All groups share one centre, and each spreads out both ways along 11 directions, with some noise.
Some rows, each with its group after it:
[-31 -18  -5   7  12   8  25  11   4 -21   3  19  -1  -8  -9  16  21  -5
   5   3   7   6   1] | E
[ 23   2 -20   5   4  -1  22   6 -17 -14 -11  13   9  21  -3  16  14   6
  10  20   4  -5 -10] | W
[  1 -37  -5   0 -20 -15   7   2 -30  26  -3   2 -14   4  21  18   6  33
   5  -2 -34 -10  -9] | Y
[-11  15 -12  26  -7  -1  15  31  40  -2   3  10 -24 -26 -13   4  16 -50
   3   0 -32   6   7] | E
[ 19  39  10 -18  -6  -6  -9 -16   1  32 -11   2   5  30  15 -24  -5 -16
   1 -18 -19  46  15] | X
[-12 -28 -13  18   6  -1 -15  -8  19  -6   8 -17  -5 -46   2 -10 -22 -18
 -31  -5   3   9  10] | X
[ -6  26   4  12  -4  19   5   8  40  20  15   4  25   7   2 -30 -21 -19
  40  23   5  43 -13] | Y
[ 22   7  -4  -6 -34  14  25  -3   2  20  -7   8  11  28   0  11  -7  23
  29 -21   4   8  17] | Y
[-24   2 -27  14   7   5  -4 -16  -6 -10  13 -25  22 -27  15 -14  -6 -18
   7  23  14   4 -20] | Y
[ -7 -17  19  14  12  10   7 -17   7  -8  13   1  27 -13  -3   2  12  10
 -12  35  19  21 -14] | W
[ 25 -16 -42  13  53   9  -7  34   5  24  -3  47 -49 -16 -12  13   3  -5
  -3  38 -33 -18  -4] | X
[  1   3  -3  -7  11  -4  -8 -26 -28   6  -6 -12  21  18  23 -16 -15  13
  -3  -9  25  17   7] | E
[  7  29 -22  -2  -8  10 -17 -20  17  22 -16 -12 -10  16   0 -20 -39  -9
 -11 -40   4  45  21] | W
[ -6  14   6   3 -20  -5  16  12  -3   1  -7  11  -9  16  -6  14  19  -3
  -8  -7 -16   0  23] | E
[ 19 -33   8  18   4  -1  -3 -21   4  11  12   5  14 -15  11  -5   1   0
  -7  29   6   3  -1] | W
[ 44 -21   7  35   2  -2  10 -32 -25  29 -10  25   3  36  11   0  12  -5
   2  14  20 -34  24] | W
[-33  17  12  -6  -9  18  20 -17   1 -29  -2 -13  24  23 -12   7  10   6
  27 -17  33   0 -22] | X
[ 12 -22 -32  -4  36  17  -2 -40 -12  -4  10 -11  25 -35  10  -7 -10  16
  10  29  28   5 -34] | E
[-15  -8  50  19  -2   1 -31 -18  39  22   0  -9 -12   3   6 -21 -22 -19
 -27 -45   5  41  11] | X
[ 12  -1  -4 -17  43   7  -5 -26 -11  -4   1  26  12  22   8 -28   3 -31
   0  12  29  17   9] | X
[ 14   1  16  31  15  10 -10 -31  13  32   0   2   4 -11   8  -5   5 -13
 -23   6   5  12  10] | W
[ 21  -2 -24   3   4   6   0   6  17 -26 -15   7  -8  11 -27   9 -20  10
 -14  -5  13  18 -14] | Y
[ 13  19  -7  -5  -3   7  11 -16 -17  45  -3   7  13  19  24   1   6  12
  26  -3 -22  38   5] | Y
[  7  -7  39  18  16 -26 -19   6  11  23   8  13  -3   0  21 -27   1 -37
 -29  16 -12  22  11] | X
[  2 -19  20  16  33   4   0  -6  18   9 -12  15  -4  11  14   4   5 -11
  25 -26   9  32 -25] | W
[-16   4  10   3 -16  -1   3   1  -6   2  12  -9   6 -10   6  -2  13  -6
   3   8  -3 -16  12] | W
[-47  -4 -11  -6   6  38  27  -4  14 -20  25   4  25 -32   0  -6   4 -15
  31   7  32   2  11] | Y
[  8 -31  -1 -22 -27  16   9 -27 -21   9   9  -5  11  -3  -2  17  -4  55
  -7  -1   3  -7  14] | E
[ -5   5  -5   0   2   3 -11  -1   2  20  -4  -2 -20  -8   4   2   1  -1
   1  -5 -23   3  -7] | Y
[ 22   6 -30 -26  17  37 -17 -39  31   0   5  -5 -18 -22 -36  -9 -22   1
  18  -1  19 -13 -15] | E
[-23  21  -6  13 -20  33  19  -2  23  -1   1  -7  22  -2  -6   8  -6   6
  26 -14  15  23  -4] | Y
[-13 -20  18  -9  26   9 -23  -7  30 -11  11   9 -17   4 -20 -18 -17  -8
  10  -3  24  -7 -18] | E
[  2  17   2  31   8  -4  11   8   3   3 -14  -2  20  12  12   5  17 -15
   6  10  -2  21 -18] | E
[ 31 -19 -10 -18 -18 -15   1 -26 -11 -11   0   4  -1  19  -2  -2  -7   5
 -12  -6   6   7  16] | X
[  2   2  22  34 -37 -14  22  -7  -4 -16  -4 -30  50   7  11  10  11   3
  -5  13  22  13 -16] | X
[-24 -45   6 -11 -40   3  -1  -4   5   4  19 -12  -8  -7  12  -8 -38  17
  29 -17   7 -12   1] | Y
[ -6 -18   6 -24 -26  -6   1 -12  -7 -20   3  -9  -8   4 -10  -1   0   1
   1 -13   0 -26  12] | X
[-14   0   1   8 -10  -6   0  -4 -22  10   3 -19  14 -14  29  -3   5   1
   0  -2  -5  -9   0] | E
[-10 -19   0  10  -3 -18   9   9  -7 -16  16  -8  31 -13  16 -13   0  -7
   4  38  11   8 -18] | X
[ -2 -15   0 -27   3  10 -15 -23  10  11   3  10 -22  11   1 -18 -27  -2
  11 -36   5   5  25] | X
[ 13  -2 -35  24   4  -5  18  19   7 -20  -8   7   6  -1  -5  10  -4  -7
   3  21  -2  30 -26] | E
[ 41  -8  19 -17  12  22  -8 -45   1  17  10  17  14  18 -12 -12   5   8
  11  17  25 -12   8] | E
[  8   1   8  41  -7  -8  -6  -2  18 -13  -7 -18  -6 -23 -12   3   1 -23
 -31  -1   6 -19   2] | X
[ -7 -19 -13  15   4  19  11  -9   3   0  15  -7  17 -18   8 -12 -20  -9
  29  11  34 -24   3] | X
[ 15  37   2  18 -23   1 -18 -13  22  34 -20 -24  -4  19  -1  -3 -23   4
   3 -23 -23  38 -17] | Y
[  1 -10 -38  -1 -54  19  57  -6 -12   9   3   7  15 -13  15  34  23  23
  24 -14 -13   2  39] | E
[ -2  -4  -4   3 -23   0   1  12   8   2   1  -7 -19 -11 -11   9  -5  -1
   0  -7 -17 -22   5] | E
[ 11 -15  19  25   1  -5   3 -30 -19  27  14   4  29 -20  27 -14  25 -18
 -24  44   5  -9  25] | W
[-26  -9   0  13 -20  10  17   3   2 -15   2 -19  13 -38   5  24  17   4
 -22 -26   7  -3  26] | Y
[ 31  47  -6  12  45   0   2   1  12  17 -28  20  -9   4   5   8  39 -50
  17 -14 -20   8 -18] | W
[  6 -25 -21 -11 -20 -23  -6  33   5  -8  -6   1 -30  20   2  -7 -41  -1
  18 -27 -14  -2   2] | W
[-37 -19  -7   0  20  21  13   6   5 -11   5   9  -2 -14  -4  16  14  15
  14  -3   2   6 -12] | Y
[ -3 -34   5   0  -1   5  18  -9  -6 -17  18   6  19  -9  -4   7   4  20
  11  28  19  -5 -16] | W
[ 34   8  17  16 -17 -21   9   1 -11  14  -5   6  20  20  12   0  12  -5
  -9  15  -9  -1  16] | Y
[-32  15 -24 -21 -24  16  12  -1  -7  -9   8 -17  -5 -24  -5   9   1   5
  16 -17  -6 -23  14] | W
[ 22  25 -18 -12   9 -19  -4   5   0   2  -5   2  -4   0  13 -16   1 -34
   6   4 -16  11   9] | W

New rows, each followed by its group:
[-17   9  15   4  16  23   1 -25   4 -17  16  -3  23   2 -25  -9  16   1
  -9  34  34 -13  -4] | W
[  2 -13   6  16  -2  -3  18  10   1 -28 -12   9   8   8  -8  23  16  14
 -28  -9  16  10  11] | Y
[ 18   2  -8   5  -8   2 -15 -28  -5  16  15  -4   3 -10  -1 -25 -11 -18
 -26  26   7 -15  28] | W
[ 11 -33  11 -17 -36  18  -1 -39   4  37  21 -13  10 -42  14   4  -3  23
   6   1 -10  -4  28] | E
[  4  -8 -12 -21  -9  29   8 -12  28 -10   7  20 -24   5 -37   8   0  -1
  17 -15  10 -20  20] | E
[ 15  -7 -35  11   8  14   3   1   4  -6  -2   4  -8 -10 -16   3 -19   5
   7  11  12 -15  -2] | X
[ -5  -4 -21  25   0 -12  26   8  -6 -12  -5   5  21  12  21   1  -2 -13
  10   4   6  39  -4] | E
[ -6  27  -1  24  -7 -18 -10  23   3   3  -8  -3   4   0   4  -3  -2 -10
 -33   9 -15  36   5] | W
[ 25   9 -15 -12  15 -12  -8  -6   1  -5  -6  12 -14   5  -8  -7   5 -16
 -26   5 -14  20   8] | X
[-18 -30  -6  -6  -4   2   6  12   5  -4   8  -3 -18 -21   7   8  -2  -1
  21 -18 -13 -21  -5] | W
[ -6 -10  24  17 -20   8   9 -40   2 -42  -8 -27   8   2 -19  18  21 -18
 -23 -42  45 -57  19] | X
[-33 -12  14   1  -9   2  -2  24   2  29  18  -1  -9 -23  19  -1   0  -7
  28   2 -25 -28   7] | X
[-34 -18 -11  -2  -9   5  19  -3 -16  -8   2   4  11   4  16   1   0   7
   8 -22  11  24  25] | E
[ 17 -18  11  13 -12 -34 -12   8 -18  -3  -2 -10  16  22  18 -11 -24  17
 -13  21   5  13 -21] | E
[  6 -25  -8  -4 -25  -9  14   1 -12 -39  10 -11  18  10 -10   3 -13  17
  17  25  20 -20 -17] | X
[  8   1  44  16 -26 -11   1  19   6   0  -9  10  -6  37 -22  19   8  34
 -12   3 -10 -10 -10] | E
[ -8  -8   0  19 -17  -3   5   3  12 -20  -1 -19   0 -18 -11  12  -1   3
 -12  -3   2  -2 -13] | X
[ 23  16 -31  -4   9   6  28 -51 -39  11 -13  17  58  42  47 -19   4 -13
  19  -6  40  61  31] | E
[ 55 -43  32  17  27 -24 -12   5  14  17  -7  36 -13  40  10 -13 -12 -25
  26  10  10  -5 -18] | W
[-17  35 -22  -2  -7  41  12 -16  31  13  -3   1 -11 -30 -15  15  19 -19
   7 -34 -15  17  23] | E
[ -5   5  -6  -1  -4  19 -17  -5  42  10   4 -13 -16 -19 -14 -15 -30 -18
  25 -19  -2  -2 -11] | E
[ 34  -9  11  25 -19 -20   4 -12 -13 -18  -7  -9  25  38   2 -10 -16   2
   6  22  29  -8 -19] | Y
[ -6 -31  11  37 -12  10   6  12  15  -4  11  -5   8  -6  -3   0 -18   1
  31  14  30 -42  -9] | X
[-28  -9 -10  -1 -15  11  14 -18 -10 -23   8 -24  18 -20  -1   3   6  -4
  17 -11  25 -27   4] | X
[ 28  38   2  14  -9   0   3  12  27   4  -3   9  10  16 -18  -9  -6 -20
   4  14   1  16   6] | Y
[ 27  11 -21   1 -15  -8  -1  -5  -7  10  -8  -3  -7   3  -1   4  -6   5
  -6   6 -14  -1   2] | Y
[-39  10  21  22   9  20   1  -6   7  -6   6  -4   3  -7 -15   3  21  -1
 -20   3  15 -11   2] | W
[ 32  13   4 -24  -7 -21  -9  -8  -8   7  -8  15 -24  25 -12  -5  12 -18
 -15   1 -30 -13  20] | X
[ 19 -32   6   6 -31 -30  -7   2  -7   1   8  -9   1   6  11 -12 -25   5
  -3  22  -2 -14  -7] | Y
[ 30  31 -17 -13  17  -7   2  -1  10  12 -14   4  -5  -1   9  -6   9 -36
  19 -11 -13  16  -8] | W
[-23  12 -48 -20   2  26   3   6   6 -19  11 -13  -9 -27 -18   1 -16  -1
  34   5   2 -25 -19] | X
[ 39 -11 -26  22 -22 -28   5 -11 -40   0 -28 -16  12  21  13  26   2  42
 -24  18 -15  17 -31] | Y
[ 38  21 -58 -33   2  -1   2  11  11 -26 -16   4 -19   7 -19  -3 -23 -11
  29  -4  -8  -2 -15] | W
[  5  28  -8  -6  14   0  -2  -4  -7 -12  15  -3   8 -24 -13 -13  26 -32
 -12  49  -4 -31   7] | W
[  9  15  -4  22  -7 -20  28  14 -26   1  -5  12  17  11  21   2  33 -31
   3  29 -14  -6  22] | E
[-10  -1 -24  17  27 -16  -1  26   7 -29   3  11  -8  -8  -2 -12   0 -37
 -10  22  -3  12 -13] | E
[ 15  15 -35  -1  -7  24  22 -21   3   1  -9   9  11  -6  -5  17  14   7
   4  -6   0  33  13] | E
[ 18 -17  31  19 -16 -12   6  25  17 -10   3  13 -16  14 -27  17   7  12
   4  28 -13 -40 -20] | E
[-12  38 -56  -4  -6  -5   7 -11 -29   4 -14 -22   8 -16  26  -4  -2 -20
  -9 -27 -10  23  27] | E
[ 24  13 -30   1   1  -5  13  13  -8 -17 -22   9  -3  25 -11  13   2   9
   7   0   1  12 -13] | W
[ -9  18 -50 -16 -15  29  11 -16 -11 -22   6 -18  16 -21 -21   9  -4  22
  -8   8  13   3   8] | W
[  2  12 -18  -7  21   6  -5  -1   8   1  14  10  -6 -32  -1 -16   9 -41
 -10  16  -7   5  26] | Y
[ 33   7  32  13 -27 -10   7  13  21   7  -6  16 -11  27 -20   2   6 -13
   0  13 -18 -13   6] | E
[  3  -9   5   5  -8  -7  20  -2  -8   3  12  15  10  -1  14  -3  19 -15
  11  18  -1  -6  20] | E
[ 59 -29 -25  -5  27 -12  18  12  -5 -12 -23  35 -16  39   5  12  -8  -5
  54  -7   5  -5 -30] | W
[ -4  43 -17   0  12   7 -12  11  32 -10 -15 -11 -14  -4 -19  -2 -10 -14
  -9 -20 -12  28 -18] | W
[ -4  -8 -24   2   1  10  -2 -27 -20   1   4   4   9   8   6 -15 -16   3
 -15   5  25   8  31] | W
[  1 -32 -47   2   0  -5  40  12   6 -34   7  29   4  -4  -4   3   0 -24
  22  22   4  13   9] | E
[ -2   3   7   1  16  -5 -12 -22 -30  11  -2 -17  30  15  34 -23 -12  -7
  20  -5  31  -5 -15] | E
[ 24  -4  -3   3 -21 -13 -11  -4   7  28   0  -3 -13  -4  10 -11 -21  -5
  -2  -3 -18  -3  19] | X
[ -3   0 -17  -2 -21  12   7   1  22 -14  19 -10  12 -22  -9 -17 -27 -13
  21  15  15  -4   2] | Y
[ 43 -20   2   3  24  -8  -2 -24 -20  -6   8   9  33  11  13 -16   0   4
   4  54  28   3 -21] | E
[ -7 -18  26   1  16 -18 -27  -8  -7   4  10 -17  11   9  30 -37 -33 -11
  10   2  26  -2 -17] | E
[ -6  -7 -18  -4  21  21   2  -7  12 -15  -1   6  -4 -13 -23  12   2  11
  -2   8  13  13 -22] | E
[ -7 -35 -13  13   0 -17  -7   6 -21 -20 -13 -12 -17   4 -12  22  -4  32
  -9   8  -8 -20 -47] | Y
[-19 -25  28  28 -24  -1  13  18   1  -7   2   2   3  24 -11  19   0  33
  -1   4   5 -11 -15] | W
